The rows are grouped in 3 different ways at once. Each group adds its own fixed numbers to the row, and there is some noise. The rows also spread widely along 12 directions, which tell nothing about the answers.
(in the rows, 128 means zero)
Some rows, each with its group in each grouping after it:
[ 99 149 133  99 157 165 120  83 144 134 167 153 103 153 146 144 106 124
 101 145  60 103 122 107 101 144 128 114 145 125 118 154  92 156 109 147
 145 111 146 169 154 144 116 165 131 127] => (4) miteg (2)
[103 120 162  89 126 156 121 142 120 140  87  91 126 131 148 133 151 141
 128 140 128 116 161 121  97 132  88 107 148 122  94  97 123 138 118 171
 109  95 151 169 112 157 122 133 135 123] => (4) mut (1)
[120 137 130  81 101 132  91 125 142  94 125 132  95 144 125 138 165 156
 162 124 145 180 133 112 111 165 123 122 164 127 134  81 132  69 133 162
 170 104  94 153 100  85  73 132 106 205] => (3) pafik (0)
[ 93 148 123 136 144 154 116 133 163 132 144 137  70 154 138 115 121 114
 136 146 118 123 151 139 110 137  98 113 132  96 126 139 136 138 111 144
 145 120 121 106 167 119 132 107 140  61] => (1) Kotam (0)
[132 141 114 120 103 121 174 122 108  85 109 153 157 138 131 136 107  82
 143  90 111 115  79 143 135 169 161 145 112 145 126 161  93 112 123 144
 142 136  88 168 117 193 158 148 133 117] => (2) pafik (1)
[101 121 106 127  94 152 162 167 130  96 116 143  91 121 137 116 119 128
 185  99 111 128 134 161 101 115  77 116 119 114 122 107 157 129 139 150
  80 151 124 115 123 133 126 142 103 136] => (0) tureg (2)
[127 136 124 113 133 135 148 116 138 140 146 104 158 151 120 123 154 102
 145 125 143 106 168 116 152 116  87 110 133 115 129  98 119 121 117 174
 100 122 164 170 111 120 127 152 114 129] => (3) miteg (0)
[117 109 121 106  93 153 144 149 128 101 105 151  82 113 137 142 109 161
 156 111 102 150 131 155 107 132 102 115 145 116 107  99 178 129 158 137
 106 147 108  99 118 141 126 150  86 152] => (2) tureg (1)
[153 153 116 120 134 144 161  92  81 122 154 131 176 113 121 125 105 129
 112 100  98 149  78 128 146 117 151 172 131 123 171 157 112 129 106 106
 149 159 149 130  70 154 148 144 112 134] => (0) mut (1)
[117 152 157  71 175 143 132  96  72 147 135  69 164 157 139 122 140 128
 101 147 101 118 168 111 108 103 116 116 127 126 101 104  91 142  95 157
 102 115 186 181  92 162 135 174 135 147] => (1) Noti (1)
[136 127 134 109 114 115 146 153  98 168  89  80 162 132 123 131 179 125
 128 153 163 122 179 136 144 122 118 132 165 108 109 113 165 159 151 156
 104 123 157 132  94 147 166 126 115  76] => (2) Noti (0)
[148 138 158  82 128 127 143 117  87 122  84 105 129 128 132 140 116 160
 108 101 138 234 124 151 128 175 157 162 154 132 131 115 106  55 106 111
 216  85  81 128 116 188 120  98 153 165] => (0) Kotam (1)
[144 131 132 101 141 152 112 106 103 128 137 105 142 121 137 132 125 142
 126 142  98 115 139 107 133 103 108 126 140 113 117 105 132 146 118 152
 117 147 144 137  90 126 127 159 108 130] => (4) Kotam (0)
[ 80 136 117 126 133 170 152 135 181 100 150 158 105 148 135 124 121  89
 178  96 117 125 128 131 108 131  69 112 109 122 137 125  91 115  63 166
 110 119 144 161 154 120  92 114 142 112] => (4) tureg (0)
[127 131 105 109  91 124 136 134  98 111 133 133 134 119 120 127 157 153
 168 105 125 145 112 124 124 123 124 137 143 116 146 108 164 129 157 140
 112 168 135 135  43 101 123 160  73 181] => (0) tureg (0)
[162 170 127  85 136 105 112  77  98 139 130 115 154 164 125 160 135 129
 101 152 127 170 141  99 142 137 177 165 164 122 137 139 112 109 108 153
 199 123 111 137 102 125 126 125 138 109] => (0) tureg (1)
[125  99 140  73 100 158 126 156  71 146  73 119 199  83 129 160 181 149
 128 138 124 132 104 109 104 107 138 155 161 141 136 114 163 177 128 150
  90 136 185 175  21 148 114 141  93 127] => (1) Noti (1)
[120 154 119 129 149 168 103  91 160  86 197 136  96 138 121  90 100 139
 155 108 114 143 113 126 124 137  93 110 118 112 150 105 108  80  97 136
 151 151 123 122 114  83  84 160  99 190] => (1) pafik (0)
[129 115 108 148  97 162 146 161 123  81 112 140 133  96 129  93 111 111
 185  90 130 121  93 144 117 116  91 118  98 128 147 114 126 110 104 146
 106 169 118 120  89 139 115 126 115 125] => (0) Noti (1)
[102 146 127 128 151 161  79 127 120 139 137 117  99 130 144  96 122 110
 122 170  93  71 120  97  80 105 121 103 113 115 117 156  89 201  89 149
 124 152 157 127 111 114 144 132 148  51] => (2) Noti (1)
[104 181 117 113 162 134 155  95 115 105 163 130 128 172 126 114 113  92
 135 105 101 147 107 131 118 134 135 146 113 126 159 153  62 102  77 135
 159 122 129 157 137 140 135 136 157 133] => (1) mut (2)
[129 147  91 130 111 143 136 123 128  62 137 156 124 144 142 120 105  74
 179 109  92  91  96 117 118 106 116 128  85 130 135 129  99 120 100 181
 102 172  96 140 123 127 130 150 129  98] => (4) pafik (1)
[115 138 123  81 103 109 110 148  99 146  84 104 130 152 133 147 194 120
 149 155 138 126 161 102 101 118 134 131 154 126 121 103 133 146 145 188
 117 109 129 167  94 110 137 130 132 113] => (3) miteg (2)
[118 140 109  98 113 131 139 136  73 108 109 132 161 129 135 133 160 103
 159 118 103 120  97 107 102  97 143 147 115 133 145 130 103 157 109 159
  94 160 151 167  58 134 142 142 127 119] => (4) Noti (1)
[144 130 129 132 121 132 139 125 113 140 127 108 164 116 115 117 140 137
 135 115 156 139 118 134 145 134 126 138 143 116 144 123 146 128 131 134
 133 151 147 136  63 127 136 142  95 134] => (1) tureg (0)
[105 120 129 132 108 163 117 132 141 112 134 143  88 125 147 111 107 125
 130 136  92  62 123 130  96 147  99  85 129 114  96 130 139 166 152 148
  95 137 135 148 130 145 139 175  96 119] => (3) pafik (1)
[111 140 120  97 119 158 124 124 133 124 143 170  82 123 131 149 122 165
 123 135  95 197 110 137 100 154 140 150 179 114 159 143 153 119 127 106
 180 117 122 102 130 120  94 111 113 143] => (0) Noti (2)
[ 79 144 158  85 151 144 125 139 143 146 108 110  73 170 152 135 143 138
 112 158 126 166 180 149  88 164 110 112 162 111  95 115 130 115 114 145
 158  62 126 136 177 158 117 105 160 104] => (1) Noti (0)
[ 92 141 127 125 111 126 124 140 130 125 141 113 102 142 120  96 169 140
 167 104 143 127 139 128  98 157 104  97 128 112 138 110 114 113 147 148
 127 125 135 168  91 104 120 149 105 188] => (0) miteg (2)
[133 118 106  99  97 164 115 137 115  71 129 139 147 108 138 123 128 117
 183 112  96  85 111 105 113  93  88 114 106 134 127  90 134 128 116 185
  73 174 130 154  67 113  94 175  90 157] => (0) pafik (1)
[127 134 123  96 114 130 111 109 130  79 121 134 126 158 135 133 121 104
 157 118 115 101 113 101 122 158 128  99 122 141 107 108  94  98 109 186
 140 126  84 189 108 130 104 168 126 168] => (3) tureg (0)
[134 153  99  98 119 113 133 108  78 107 120 137 135 164 144 160 124  96
 125 157  68  67 128 116 124 112 160 128 128 124 100 147 148 171 167 174
 100 159 104 148 116 158 174 190 111  82] => (1) Kotam (2)

New rows, each followed by its group in each grouping:
[156 132 103 133 100 148 114 106 156  80 145 162 127 131 119 137 113 117
 163 124 124 127 111 113 147 135 117 119 140 118 146 114 143  96 130 170
 146 165  91 120 113  99  97 146  94 130] => (4) Noti (1)
[138 107 132 135 102 163 142 104 131 142 137 163 149  93 134 146  95 149
  86 129  87  75  85 127 138 178 144 111 159 123 119 166 166 173 176 119
 136 144 140 155  95 184 143 182  73 124] => (0) miteg (1)
[112 134 105 140  88 113  97 160 116  95 101 131  96 137 134 103 158 114
 181 123 137 101 106 115 102 152 131 110 116 116 128 130 131 129 147 166
 140 152  78 137  84 111 143 125 123 111] => (0) Kotam (0)
[110 124 119 118 113 149 109 126 160 134 139 137 146 134 127 138 171 108
 154 140 131  79 134  86 123 134 101 102 140 121 132 120 123 154 121 187
 109 131 154 186  93  97 105 146 108 112] => (4) miteg (0)
[116 141 142  92 122 115 127 126  80 133 107 114 131 136 127 132 154 161
 124 115 131 178 104 133 105 165 168 149 153 128 131 129 124 121 138 119
 167 119 123 157  63 143 135 139 117 177] => (1) tureg (0)
[168 116 135 101  89 135 101 150 103 121  63  95 158 101 136 131 141 139
 142 145 155 138 137 118 128 121 127 144 148 131 115  94 158 112 131 174
 144 136  99 121  79 142 119 117 121  95] => (0) pafik (1)
[163 147 127 161 146 129 149 113 125 157 149  83 166 131 114  85 119 115
 118 135 162 121 157 143 173 122 103 133 133  97 142 131 130 122 113 129
 143 149 151 105 112 138 157 125 123  74] => (0) Noti (0)
[182 143 115 119 127 108 153 110  65 108 103  99 184 122 125 116  97 111
 130 109 122 131  90 129 159 118 170 160 112 138 125 137 102 123 114 139
 150 171  96 125  69 170 175 153 131 117] => (2) tureg (0)
[135 101 167  95 103 144 144 149  82 115  70  95 128 100 142 116 119 176
 122 108 133 168 126 157 109 169 124 114 147 132  94  92 141  92 148 125
 144 106 105 146  90 201 126 148 115 189] => (0) Noti (1)
[100 160 131 119 144 133 138 112 114 156 148 124 120 149 124 128 144 132
 112 128 122 149 137 132 107 135 137 140 145 105 142 152 120 155 119 122
 139 127 168 140 106 125 147 129 121 105] => (1) tureg (1)
[105 147  94 154 122 135 144 132 131 112 148 166 100 133 132 104 106  97
 142 107  91 106  67 133 111 146 151 133 104 119 150 179 100 162 120 121
 145 162 112 118 120 138 168 128 134  84] => (2) miteg (0)
[167 156 113 109 134 140 149  88 129 102 161 142 165 135 121 136  98 116
 127 112 117 166 109 129 168 137 138 169 144 126 158 132 122  79  99 133
 175 139 110 122 117 138 112 138 117 134] => (0) pafik (0)
[138 141 134 105 120 129 100 109 125 120 136 104 132 149 115 119 156 134
 143 135 154 144 154 107 131 141 114 107 150 116 137  93 115  94 124 164
 150 126 127 158  94  94 103 144 110 165] => (3) Noti (1)
[102 133 140 137 125 146  94 145 133 118 102 107  93 132 136  89 127 123
 152 130 143 107 125 123  83 141 111  95 108 120 112 120 102 131 104 164
 134 134 115 141 104 125 124 125 141 106] => (1) tureg (1)
[111 137 106 121 120 144 156 125 108 124 143 169 121 119 134 136 116 137
 126 112  81 143  71 142 115 142 164 156 137 121 154 163 148 155 145 106
 139 150 134 121  93 150 149 142 102 125] => (1) miteg (0)
[118 151 143  87 156 141 121 105 149 135 137 119 123 171 132 147 135 115
 115 157 129 154 170 121 132 149 120 126 160 118 119 118 119  97  95 164
 169  89 126 148 157 133 101 121 148 102] => (1) Noti (0)
[ 89 121 131 100 108 148 157 138 126 130 128 154 131 122 132 146 147 140
 138 104 112 133 110 133 107 167 117 125 154 126 129 140 138 145 131 129
 120 113 156 180  92 150 114 143 102 158] => (0) tureg (0)
[145 126 129 107  89 114 150 144 103  73  72 138  98 138 141 137 111 139
 156  99 129 197 106 161 119 172 153 137 137 130 117 103 134  55 148 144
 173 121  39 114 129 177 129 120 136 160] => (4) Noti (1)
[131 121 134 153 109 152 156 137 130 137 128 127 137 102 129 103 106 130
 118 116 128  97 113 163 132 162 111 122 143 115 123 152 148 144 152 115
 126 135 138 136 120 179 152 150  99 110] => (0) pafik (2)
[124 145 105  99 103 125 145 120 100  78 126 165 108 152 134 150 121 128
 145 118  90 149 102 138 116 141 156 134 138 124 132 126 152 110 157 145
 132 151  89 126 107 142 133 160 102 152] => (1) Noti (1)
[ 87 126 134 157 106 118 145 165 118 170 100 113 118 130 133 111 169 113
 125 133 144  74 137 145 110 169 122 108 140 100 104 163 142 197 168 133
 107 118 154 166 111 167 194 126 121  54] => (4) Kotam (0)
[116 128 141 121 118 122 132 147  98 169 109  84 162 115 115 105 187 139
 136 119 163 126 131 119 122 139 130 129 140 120 135 123 119 159 138 134
 126 127 168 164  50 126 157 130 112 133] => (2) miteg (0)
[124 121 141 109 127 143 126 141  80 130  97  88 145 106 138  99 140 141
 145 116 112 115 114 121  98 109 119 122 113 134 116 104  99 144 120 149
 103 142 146 160  65 150 142 160 122 158] => (4) miteg (2)
[154 144 109 121 119 142 112 108 137 147 154 116 133 135 117 138 142 144
 140 153 139 132 179 113 150  84  93 135 158  92 143 100 178 141 133 164
 114 163 159  90  94  73 116 138  84  94] => (0) tureg (1)
[129 122 136  74 127 158 116 123 114  99  90 129 129 135 151 154 106 125
 134 137  87 127 122 112 106 118 128 124 122 144 100  99 121 112 103 185
 127 120  96 150 118 164 104 150 140 125] => (1) miteg (1)
[123 148 135 120 138 132  82 121 129 117 122  93  93 154 136  95 131 135
 147 144 142 123 142 112 103 138 119 102 123 113 109 103 109 113 113 167
 154 137 103 131 102  99 119 139 134 129] => (1) tureg (0)
[124 107  84 115  58 141 104 191 152  78  66 160 114 119 137 148 157  92
 219 135 144 106 116 103 107  97  96 128 125 133 134  95 164 137 115 217
  94 160  87 121  95  81  95  98 120  64] => (3) tureg (0)
[ 96 162 119 131 154 148 101 128 112 137 152 110  82 148 147  89 126 118
 129 157  96 108 146 116  82  96 110 114 112  98 129 138 102 171  97 138
 121 150 157 105 122 110 149 127 146  72] => (0) Noti (1)
[165 139 121 125 136 157 108 107 137  97 137 111 134 125 135 100  83 106
 143 133 121 114 115 117 144 111 107 127 112 129 128 108 103 101  80 163
 147 149 103 116 123 125 111 139 135 105] => (3) pafik (0)
[ 83 107 128 131 101 169 162 140 173 159 153 177 122 105 121 152 159 153
 128 109 120 133 111 139 124 176 102 122 179 107 154 148 170 162 159 112
 121 113 181 161 108 132 110 131  75 143] => (4) miteg (0)
[101 135 113  72 102 142 129 124 125 132 134 163 118 140 133 181 177 148
 145 133  95 159 133 102 104 118 130 144 165 117 146 112 156 145 145 159
 114 126 154 154  93 102 104 140  92 148] => (4) miteg (1)
[180 154 122 135 115  86 178 113  98 131  99  81 189 158 111 128 142  94
 144 103 186 155 164 144 182 125 135 154 129 113 129 109 119  80 131 170
 141 139 107 137 104 154 170 127 131  96] => (4) tureg (1)
[133 136 109 112 108 123 157 127  93 120 116 146 134 131 140 144 116 129
 126 123  97 129 103 136 127 138 156 151 143 120 125 150 153 150 148 131
 133 150 115 125  96 162 158 146 109 107] => (0) tureg (0)
[140 152 132 151 127 121 104 117 135 143 125 105 128 136 110 100 138 128
 132 130 176 149 125 129 126 157 143 136 142 113 150 144 111 112 118 139
 189 134 114 127  98 105 128 110 129 104] => (1) tureg (2)
[154 130 109 111 122 151 139 106 127 109 147 150 154 123 125 146 105 120
 130 135 102 120 110 120 155 128 133 136 149 124 134 134 147 135 125 143
 136 157 122 121 112 136 124 154 102 115] => (2) Noti (0)
[113 136 135  91 117 125 107 128 134 158 118 111 132 146 122 153 183 135
 136 157 150 128 169 101 122 137 117 122 172 115 119 116 144 155 132 169
 131 114 152 158  92  97 119 129 109 110] => (2) tureg (0)
[115 135 122 115 120 139 141 123 120 116 130 117 134 148 135 128 139 110
 158 120 116  90 156 116 119 107  90 104 117 117 109 104 121 143 122 182
  74 148 149 165 103 126 133 169 110 127] => (4) tureg (1)
[164 144 107  84 116 126 143 109 121 119 102 136 197 145 115 183 143  81
 143 135 141 147 137  96 161  96 143 175 143 139 147 132 115 121  74 192
 142 138 122 145 103 123 114 108 141  58] => (2) tureg (1)
[ 93 145 118 156 107 130  96 137 160 129 142 133 131 147 116 103 190  89
 169 137 167  70 128  92 104 152 105  92 127 107 147 143  98 153 116 182
 121 139 154 190  89  79 116 122 119  90] => (4) Noti (1)
[108 134 121 109 105 108 152 165  82 126  97  89 112 150 142 118 167 128
 162 123 130 122 177 149 118 118 100 117 125 102  98  93 163 134 167 157
  83 134 127 132  99 147 173 147 113 124] => (0) Kotam (0)
